There are 9 hidden switches. A switch that is on adds its own fixed numbers to the row, and there is some noise. The rows also spread widely along 12 directions, which tell nothing about the answers.
In the rows, zero is written as 128.
Some rows, each with its switches (1 for on, 0 for off) after it:
[168 142 139  89 191 113 161 109 117 134  76  67  94 151  69 105 192 133
 128 140 154  44 153 116 157 158 137  61]  1 1 1 0 1 0 0 1 1
[146 127 117 125 114 129 166 139 100 121 101 130 126 151 118 103 154 122
 153 130 172 137 132 142 140 148 114 152]  1 0 0 0 1 0 0 0 1
[148  83 111 112 155 152 153 143  84 100 139 147 146 117 136  82 156 119
 152 114 117 162 131 159 146 165 126 113]  0 0 0 0 0 0 1 0 1
[175 147 159 145 129 160 118 154 155 124 215 123 132 150 111 162 124 107
 142 132 209 121 160 140 151 112 101 132]  0 0 1 1 0 1 0 1 1
[157 180 131 153 134 170 145 164 135 157 139 124  84 153 113 191 150 132
  99 108 188 109 112 156 202  99 121  75]  1 1 0 1 0 1 1 1 0
[136 170 113  92 148  94 107 121 147 152  88 127  61 145 111 177 140 159
  70 145 146  46  97 140 157 105 131 134]  0 0 0 1 0 0 1 1 0
[131 119 150 116 180 173 128 125 139 167 139  91 113 144  83 118 122 139
 112 101 106 112 136 136 144 112 129  90]  1 1 0 1 0 0 0 1 1
[166 147 165  96 173 145 115 131 139 151 137 138  58 123  61 176 156 149
  77  81 149 117  75 157 152 119  99 150]  1 0 1 0 0 1 1 1 1
[136 123 160 109 155 117 152 121 134 156 133 122 110 134 116 162 113 154
 108 120 103 114 113 134 144 147 147  82]  1 1 1 0 1 0 0 0 0
[131 107 100 116  93 169 115 140 146 177 169  74 134 149 124 112  44 157
 117 162 100  66 196 128 148 101 157 134]  1 0 1 1 0 0 0 1 1
[154  87 177  73 145 183 146 105 115  92 178  90 172 130  89 102 127 120
 121 141 175 114 227 122 140 132  94 189]  0 1 0 0 0 0 1 0 1
[131 146 145 116 166 109 180 113 121 161  27  98 110 180 125  94 171 132
 149 112 167 111 128 125 140 145 116 108]  0 1 0 0 0 1 0 1 1
[148 120 118 114 170  97 144 163  70 161 128 120 106 166 169 115 121 171
 167 172 162 115 120  81 118 137 162  87]  0 1 0 1 1 0 0 1 1
[173  64 123  88 135 185 196 124  56 116  53 106 126 137 129 101 153 149
 115 104 147 121 172 122 176 160 138 120]  0 1 0 0 0 1 0 0 1
[144 113 114  96 107 156 161 139 117 124 142 104 144 156 103  89 131 119
 151 135 177 129 184 160 140 143 106 176]  1 1 0 0 1 1 0 1 1
[148 112 120 124 111 143 135 154 149 164 111 116 135 185 138  93 119 122
 170 121 166 110 153 153 130 111 128 163]  1 1 0 0 0 1 0 1 1
[104 125  96 127 128 149 143 151 114 170 128 118 142 180 180  86 107 150
 144 136 137 145 145 142 135 112 134 143]  0 0 1 0 0 1 0 1 1
[118 118 139  86 159  83 174  95  88 168  64  93 104 126 120 108  80 174
 119 141  75  99 132  88 123 170 147  91]  0 0 0 1 0 1 0 1 0
[107 160 110 131 167 103 110 158 117 220 146 106  79 179 138 113  93 185
 144 152 109 114  83 103 106 104 155  98]  1 0 1 1 1 1 0 1 1
[125 158 172 113 159 146 196  84  95 123  92  77 115 106  57 131 155 138
  98 116 139 133 151 119 168 169  94  90]  0 0 0 0 1 0 1 0 1
[179 112 104 116 109 104 110 145 146 125 138 105 135 161 105  85 129 110
 179 159 180  70 173 136 113 136 119 163]  0 0 1 1 1 0 0 1 0
[150 116 166  79 170 129 143 123 113 131 191  99 131 129  77 110 113 136
 143 150 148 114 169 123 125 153 113 135]  1 1 0 1 1 0 1 1 1
[123 154 116 121  88 127 168 115  99 150  85 107  99 139 115 137 102 157
 108 149 161 120 140 115 148 136 110 157]  0 0 0 1 0 1 0 0 1
[166 164 117 125  76  95 126 147 133 169  97 107  59 144  54 142 117 143
 144 149 197  89 106 125 114 124 104 180]  1 1 0 1 1 0 0 1 1
[168 122 134 123 154 105  77 148 176 155 119 105 135 204 141  88 141 112
 184 140 183  49 156 115 101  85 133 159]  0 0 0 0 0 1 0 1 0
[118 152 152  73 121 111 154 115 129 132 210 115 132 142 112 161  78 151
 104 176 167 119 175 135 133 143 108 171]  1 1 1 1 1 1 0 1 0

New rows. What belongs after each?
[142 123 113 118 108 143 141 148 114 143 140  81 145 173 114  68 124 127
 184 160 195 119 189 117 111 125 111 172]  0 1 0 0 1 1 0 1 1
[139  97 140 115 144 159 153 135  95 148 129 113 142 164 154 111 111 157
 138 127 144 142 154 111 136 125 138 143]  0 0 0 0 1 1 0 0 1
[140 140 211 155 161 115 152 115 181 137 148 148 142 134 105 166 126 102
 151  82 131 167 101 165 129 155 106  96]  0 0 0 0 1 0 0 0 1
[121 126 191 130 188 157 160 136  82 141 199 115 147 130 130 140 103 150
 137 122 142 193 136  91 122 137 118  95]  0 0 0 0 1 0 0 1 1
[144 101 140 103 100 148 179 115 115 127  99 149 118 119  94 142 112 132
 105  82 128 166 120 176 155 164  99 163]  1 1 0 1 0 1 0 0 0
[172 140 140 132 107 121 104 142 195 130 174 108 137 157 111 147 110  97
 160 163 186  53 183 149 140 114 128 128]  0 1 0 1 0 0 0 1 1
[124 154 112 112 134  75  93 141 175 168 155 134  83 132  96 129 115 136
 145 147 104  96  80 158 100 136 139 118]  1 1 1 0 0 0 0 1 1
[162 136 127 129 158 177 110 146 105 149 114 107  62 127  53 144 165 144
  97  98 170 124  91 122 141 103 105 122]  0 1 0 1 0 0 0 1 1
[151  84 123 101 109 164 175 123 134 136  92 129 125 132  89 101 124 119
 120  81 124 146 144 198 157 162 103 157]  1 1 1 1 0 0 0 1 1
[127 186 155 122 127  31 141 128 168 190 109 122  90 160 138 155  91 153
 157 174 156  79 104 122 114 146 133 111]  0 1 1 1 0 0 1 1 1
[129 174  96 140 100  68 108 147 129 130 168 143  79  97  96 157 111 134
 144 178 127 112  80 126 110 152 134  90]  0 1 0 1 0 0 0 0 0
[127 153  85 123 120  74 119 135 126 126  89 148  85 119  94 105 158 120
 145 128 129 126  70 157 107 153 110 140]  0 0 0 0 0 0 0 1 0
[132 156 104 150  82 132  88 157 188 198 134 130  69 135 108 184  79 159
 104 132 108  88  83 168 147  91 149 122]  0 1 0 1 0 0 1 0 1
[131 177 100  83 130  57 132 143  97 149 135 145  57 143  99 144 132 163
 133 178 180 117  78 125 104 149 118 168]  1 1 0 1 1 1 0 1 1
[146  98  77 107 158 141 146 147  93 164  58 107 107 190 165  70 161 161
 142 135 136  88 135 127 150 127 158 101]  0 1 1 1 0 1 0 0 1
[115 142 164 112 161 103 194  87 102 159  79  75 131 144 124 117  97 154
 121 144  98  88 165  85 157 160 144  53]  1 0 0 1 0 1 0 0 0
[112 110 156 112 164 117 149 103 155 185  81 101 147 185 172 127  77 158
 114 134  81  60 161 114 151 109 169  85]  1 0 0 1 0 0 0 0 0
[107  92 108  86 140 120 133 101 164 148 101 133 140 159 133 100 107 143
 102 115  76 112 135 188 131 140 128 164]  0 0 1 1 1 0 0 0 0
[104 118 107 141  88 130 137 156 134 182 145 129 131 150 125  83  64 137
 174 130 115 171 120 153  99 127 117 164]  1 1 0 1 0 0 0 1 1
[206 103 134  87 182  92 107 168  88 132 123 158  78 159 123 126 168 142
 159 130 192  92  86 101 108 132 137 140]  1 1 0 1 0 1 0 1 0
[147  83 115  97 154 125 113 153  97 113 138 181 138 161 158  94 154 128
 149 117 157 153 101 142 106 117 118 200]  1 0 0 0 0 0 0 0 0
[162  93 138  98 173 149 118 139 128 124 144 152  97 108  69 124 158 119
 124  77 111 147  83 172 125 147 119 127]  1 1 0 0 0 0 0 1 1
[ 92 173 136  86 120  74 195  92 125 131 133 147  99 102 131 195  93 160
  70 165  95 122 109 162 172 189 139  82]  1 1 1 1 0 0 0 0 1
[133 108 160  91 167 185 179 100 116  87 141 101 163 131  84 114 166 103
 105 100 159 149 190 163 163 154  88 130]  0 1 0 0 1 0 0 1 0
[ 68 162 141 131 150  86 150 100 138 166 104 131 124 144 135 120  99 147
 123 132  91 154  93 131 110 138 114 117]  0 0 0 1 0 0 0 0 0
[ 98 133 101 106 168 126 152 118  79 182  67  82  96 149 101  47 135 171
 128 129 107 134 117 113 118 137 109 130]  0 0 1 1 0 0 1 1 1
[112 110 176 101 149 154 171  92 146 132 130 129 148 130 129 170  93 140
  77 103  99 139 151 156 163 141 123 111]  0 1 0 1 0 0 0 0 0
[111 156  96 103 118 114 141 113 136 129 133  95 116 127  75 101 132 127
 118 150 118  96 147 158 138 151 113 130]  1 0 1 0 1 0 0 1 0
[146 129 175 126 119  54 194 102 181 117 111 170 150 112 103 136 114  86
 170  96 101 150 111 214 144 221 102 103]  1 0 0 1 1 0 1 0 0
[148  94  92 118 125 123 140 146 114 102 139 146 134 117 103  75 160 107
 178 126 123 160 117 176 115 181 122 124]  0 1 0 0 1 0 0 0 1
[155 119 112 114 138 114 126 152 112 184  88 121  81 157  99  98 121 160
 149 117 139 113  94 132 119 123 125 161]  1 0 0 1 1 0 1 1 1
[134 116  88 111  92 168 141 133 121 155  89 113  85 123  81 120 124 148
  99 104 106 120 113 166 152 131 130 144]  1 1 0 0 0 1 0 0 1
[129 145 161 139 191  99 143 120 176 155 124 116 130 147 114 130 140 111
 148 104  85  99 110 156 145 149 149  29]  1 0 0 0 1 0 0 1 0
[146 135 142 132 149 148 115 147 104 158 113 147  72 142 120 165 146 166
  95 101 161 147  62 115 130  99 118 150]  0 0 1 0 0 0 0 0 1
[138 147 123 141 134 163 121 130 112 159 108  67 101 149  81 115 140 151
 119 140 155  90 144  91 138 100 127 115]  0 0 0 0 1 0 0 0 1
[101 133 164 127 103 108 175 126  89 183 108 111 125 150 139 126  66 180
 149 148 149 175 124  83  96 137 118 167]  0 1 0 0 1 0 0 0 1
[172  73 175  86 174 121 173 113 133 143  79 135 120 137 120 121 133 134
 134  71 110 133 120 158 139 180 130 109]  0 1 1 0 0 1 0 1 1
[125 197 151 105 159  78 166 101 145 148 132  95  85 115  56 137 144 134
 123 141 120  97 117 149 150 181 112  71]  1 0 1 0 1 1 1 1 1
[118 121  70  93 131 157 127 127  97 123 167  93 114 112  85  94 131 151
 102 151  82 103 152 146 149 147 142 105]  1 0 1 0 1 1 0 0 0
[158 106 124 104 135 122 158 150  87 161  86 146  88 151 148 141 118 169
 119 109 151 140  96 127 141 142 133 132]  0 1 1 1 0 1 0 1 0
[142 142 120 118 109 160 104 154 119 177 149 126  57 129  63 159 108 167
  90 110 160 141  81 137 122  96  99 186]  1 1 1 1 0 0 0 1 1
[131  88  99  74 165  97 113 130  85 121 123 130 124 130 136  70 124 149
 145 153 101 110 128 109  93 145 143 148]  0 0 0 0 0 0 0 1 0
[164 103 191  92 158 129 133 128 135 136 178 139 108  97  71 163 101 142
 123  99 125 157 110 146 116 159 110 144]  0 1 0 0 1 0 1 1 1
[165 117 158 100 139 132  94 147 154 121 221 165 117 114 118 186 102 134
 110 125 124 112 116 154 141 122 134 144]  1 0 0 0 0 1 1 0 0
[102 146 135 124 128 129 144 134 130 164 207  85 146 139 122 108  63 143
 152 177 113 119 176 115 122 135 135  95]  1 1 1 1 0 0 0 1 1
[129 124 139 107 146 132 117 127 197 138 175 161 121 132 133 189 104 125
  83 107  96 113 112 208 161 132 138 102]  0 1 1 1 0 0 0 1 0
[116 146 186 162 135 141  92 126 223 170 179 142 136 155  95 164 105 115
 124  75 123 161  90 182 109  97  91 161]  0 0 1 0 1 0 0 0 0
[124 119 192 132 149 111 184 121  96 184  82  99 145 172 148  87  83 152
 180 116 157 167 143  75  96 140 108 152]  0 0 0 0 0 1 0 1 1
[ 99 123 121 108 180 111 156 126 121 125 134 162 140 135 165 112 139 126
 130 119  93 165 102 171 137 159 136  93]  0 0 0 0 0 0 0 1 1
[150  98  92 115  95 132 111 149 139 147 128 107 139 151 126  70 107 129
 167 154 124  75 167 143 129 120 144 162]  1 0 0 0 0 0 1 0 1
[ 62 153 127 112  70 111 154  96 191 161 127 117 143 127 123 150  44 138
  98 139  83 130 153 186 133 137 118 159]  0 1 0 0 0 0 0 1 0
[154 105 145  57 165 118 150 134  80 101 190 130 141 142 118 110 129 139
 138 167 187 124 173 120 124 150 108 177]  1 1 0 1 1 0 1 1 0
[ 78 151 156 115  75 123 184  95 156 161 146 117 154 134 144 154  36 154
  96 150 115 148 173 163 153 146 104 171]  0 0 1 1 0 0 1 0 1
[156 123 148 119 156 163 101 129 151 156 183  91 109 138  71 141 111 145
 110 130 119  82 144 127 139 111 136 111]  1 0 1 1 1 0 0 0 1
[123 121  94  61 114 151 140 116 111 104 140 143 103 115 120 167 131 155
  51 152 127  96 139 168 173 132 140 162]  1 1 0 0 0 0 0 0 1
[ 97 158  99  98 121  94 127 114 114 154 142 109  94 130  74  97 110 155
 129 163 117 130 110 132 100 146 108 172]  1 0 0 1 1 1 0 0 1
[ 63 159 155  94 115 116 171  73 181 138 167 106 152 119 105 153  79 138
  85 152  85 136 166 183 144 165 113 129]  0 1 1 0 1 0 0 0 1
[122 153 111 119 159 153 129 138  74 113 178 128  94  96  93 152 135 146
  88 137 134 153 105 116 146 132 114  96]  0 0 0 1 0 0 0 1 0
[109 167 173 146 123 128 121 129 171 170 168 142 113 148 102 179  98 139
 114 113 144 159  87 152 120 103 102 165]  1 0 0 0 1 0 0 0 1
[ 92 137 149  92 164 124 136 119 115 141 215  92 165 152 141  93  83 147
 140 185 129 119 188  98 110 125 127 141]  1 0 1 0 0 0 0 1 1
[110 110  90  81 108 130 179 124 108 129 117 137 136 154 145 100 116 146
 117 145 143 154 154 186 143 163 114 177]  0 1 1 1 1 0 0 1 1
[171 121 163 101 159 115 115 134 113 106 160 146 106 112  74 138 147 116
 135 112 168 132 106 119 107 138  97 163]  1 0 0 0 0 0 0 1 0
